The same things were measured in two ways. Each way mixes the same 3 hidden numbers, adds some noise and spreads widely along 2 directions of its own, which tell nothing about the thing.
Some things both ways: the first way, then the second way.
-169  -120  -6  215  99  -484  196  -154  151  -71
-39  19  -382  254  -33  -11  -88  -182  82  46  -121  20  14  -199

131  568  -164  -356  -463  174  101  173  -148  134
-98  -32  53  -97  -163  -81  -23  -268  -487  532  -119  17  215  35

-127  -147  -144  -232  -346  -143  369  81  -202  36
-52  74  10  204  -132  159  -134  -193  -255  222  -50  127  147  -261

-99  -159  287  252  -155  -161  -25  -101  130  3
61  70  -218  269  -44  111  103  -362  354  50  -92  -7  139  -179

-92  -126  271  99  -232  -99  19  -77  59  -32
71  53  -178  79  -47  -62  -112  -106  23  169  -20  89  226  -37

-11  388  209  -27  -317  118  -164  -6  -30  -41
-34  -32  -44  215  -11  -40  168  -349  284  368  -96  47  286  27

-282  104  -22  -11  -21  34  80  -71  -144  -37
-113  -103  -218  54  -42  -233  -190  -48  -265  365  -62  104  132  31

87  -251  79  -99  -556  176  244  65  -175  105
115  88  100  -87  -135  22  -217  -64  -435  248  58  199  351  -6

2  31  31  -104  -352  43  148  110  -99  47
10  -1  -29  72  -96  -25  -91  -194  -208  316  -50  122  236  -64

-62  736  132  66  -142  195  -349  -93  3  36
-69  -157  -83  93  31  -306  0  -159  168  516  -54  125  343  301

-68  404  10  -107  -240  56  -35  42  -80  53
-92  -81  -77  97  -76  -124  -39  -223  -90  404  -88  62  218  35

-303  544  -334  7  299  -321  76  -86  7  -95
-271  -188  -411  291  12  -217  -22  -251  4  366  -231  -48  -97  -62

-108  521  -376  -350  -72  -230  280  97  -97  -54
-237  -122  -65  253  -70  -125  -155  -117  -291  477  -89  118  103  -103

Other things, the second way, with their names:
(146): -255  -62  -18  164  -156  7  -15  -315  -449  458  -173  -5  29  -163
(374): 50  4  -150  132  -12  -72  -33  -154  187  193  -51  117  272  6
(196): 109  -12  -244  171  40  -130  -107  -58  302  145  -4  156  284  47
(24): 131  114  160  74  -105  138  -88  -141  -28  190  66  205  385  -72
(135): 59  39  -40  80  -46  16  -98  -120  5  202  -12  154  298  -50
(332): -115  -65  -44  212  -8  -88  -133  -72  -58  343  -36  176  233  -52
(226): 169  10  -179  72  40  -133  -42  -81  307  130  45  148  354  100
(161): -149  -108  -113  245  -11  -152  -33  -211  35  429  -110  92  163  22
(246): -155  -58  -172  304  -50  -62  36  -293  84  337  -151  13  82  -106
(49): 53  24  -53  176  -1  -23  -112  -77  103  183  15  187  303  -14
(86): -73  -37  39  45  -113  -49  40  -300  -230  467  -98  43  240  24
(387): 13  -6  72  44  -105  -29  -32  -229  -116  404  -27  127  353  42
(333): 3  29  -293  298  11  -26  -148  -104  206  35  -63  105  80  -180
(299): -104  -21  -139  158  -72  -19  -184  -91  -225  261  -58  126  116  -154
(178): -60  -97  -273  256  47  -198  -76  -107  281  245  -59  117  179  27
(139): -134  -152  -60  44  -36  -272  -240  -6  -378  505  -30  194  249  138
(372): -94  33  -213  264  -86  81  -96  -202  -106  146  -125  59  8  -300
(359): -85  -134  -115  105  -4  -220  -17  -176  76  451  -76  100  291  142
(168): -155  -88  -91  107  -53  -178  -62  -190  -221  470  -105  69  179  38
(354): -57  -101  -172  155  38  -220  93  -224  304  372  -110  60  256  156
(202): -43  116  -208  131  -131  92  -181  -187  -352  74  -95  40  39  -318
(134): -62  -9  -63  152  -61  -28  -114  -165  -188  295  -80  102  156  -135
(345): 94  62  -64  194  -48  63  -162  -78  30  138  27  200  256  -120
(171): -152  -104  -36  53  -81  -180  -133  -143  -358  480  -87  99  190  45
(99): -149  -98  -382  263  -7  -183  -112  -140  -3  239  -137  29  10  -87
(63): -55  60  -76  118  -100  52  -117  -181  -269  258  -65  70  149  -158
(212): 78  131  -41  -134  -177  79  -102  -209  -412  217  -48  33  215  -104
(174): -185  -146  -453  316  61  -269  -40  -127  197  242  -172  29  -16  -29
(261): -63  -111  -275  190  77  -243  -35  -130  241  272  -84  94  183  77
(98): -31  -133  -23  -30  -28  -302  -68  -86  -140  511  -36  144  334  275

Some of these things the first way, each followed by its name:
24  538  -228  -189  -293  193  -46  -61  -52  196 -> (86)
-139  414  -436  -437  -163  -43  357  201  -304  4 -> (146)
-98  448  -153  -22  -53  -273  117  7  48  -78 -> (246)
-124  -9  -57  -67  -143  -265  305  39  -146  -98 -> (299)
-276  -236  -41  -13  -17  -304  392  27  -76  -1 -> (372)
60  -302  249  5  -583  107  103  45  -134  113 -> (24)
-68  -130  584  389  -216  30  -214  -153  138  -24 -> (226)
48  693  -37  38  -269  -56  -189  -40  174  -40 -> (359)
26  -186  53  -19  -518  78  187  -106  -100  266 -> (212)
-185  126  -171  -15  -50  -32  96  -65  -94  -58 -> (332)
-214  -365  335  231  -73  -373  222  44  -29  -288 -> (333)
-295  366  18  190  283  -491  -53  -79  167  -251 -> (174)
-130  31  -65  -158  -205  -167  245  89  -136  4 -> (134)
-61  484  79  -101  -290  238  -173  -25  -82  15 -> (98)
-27  82  275  162  -233  -67  -63  -78  126  -1 -> (374)
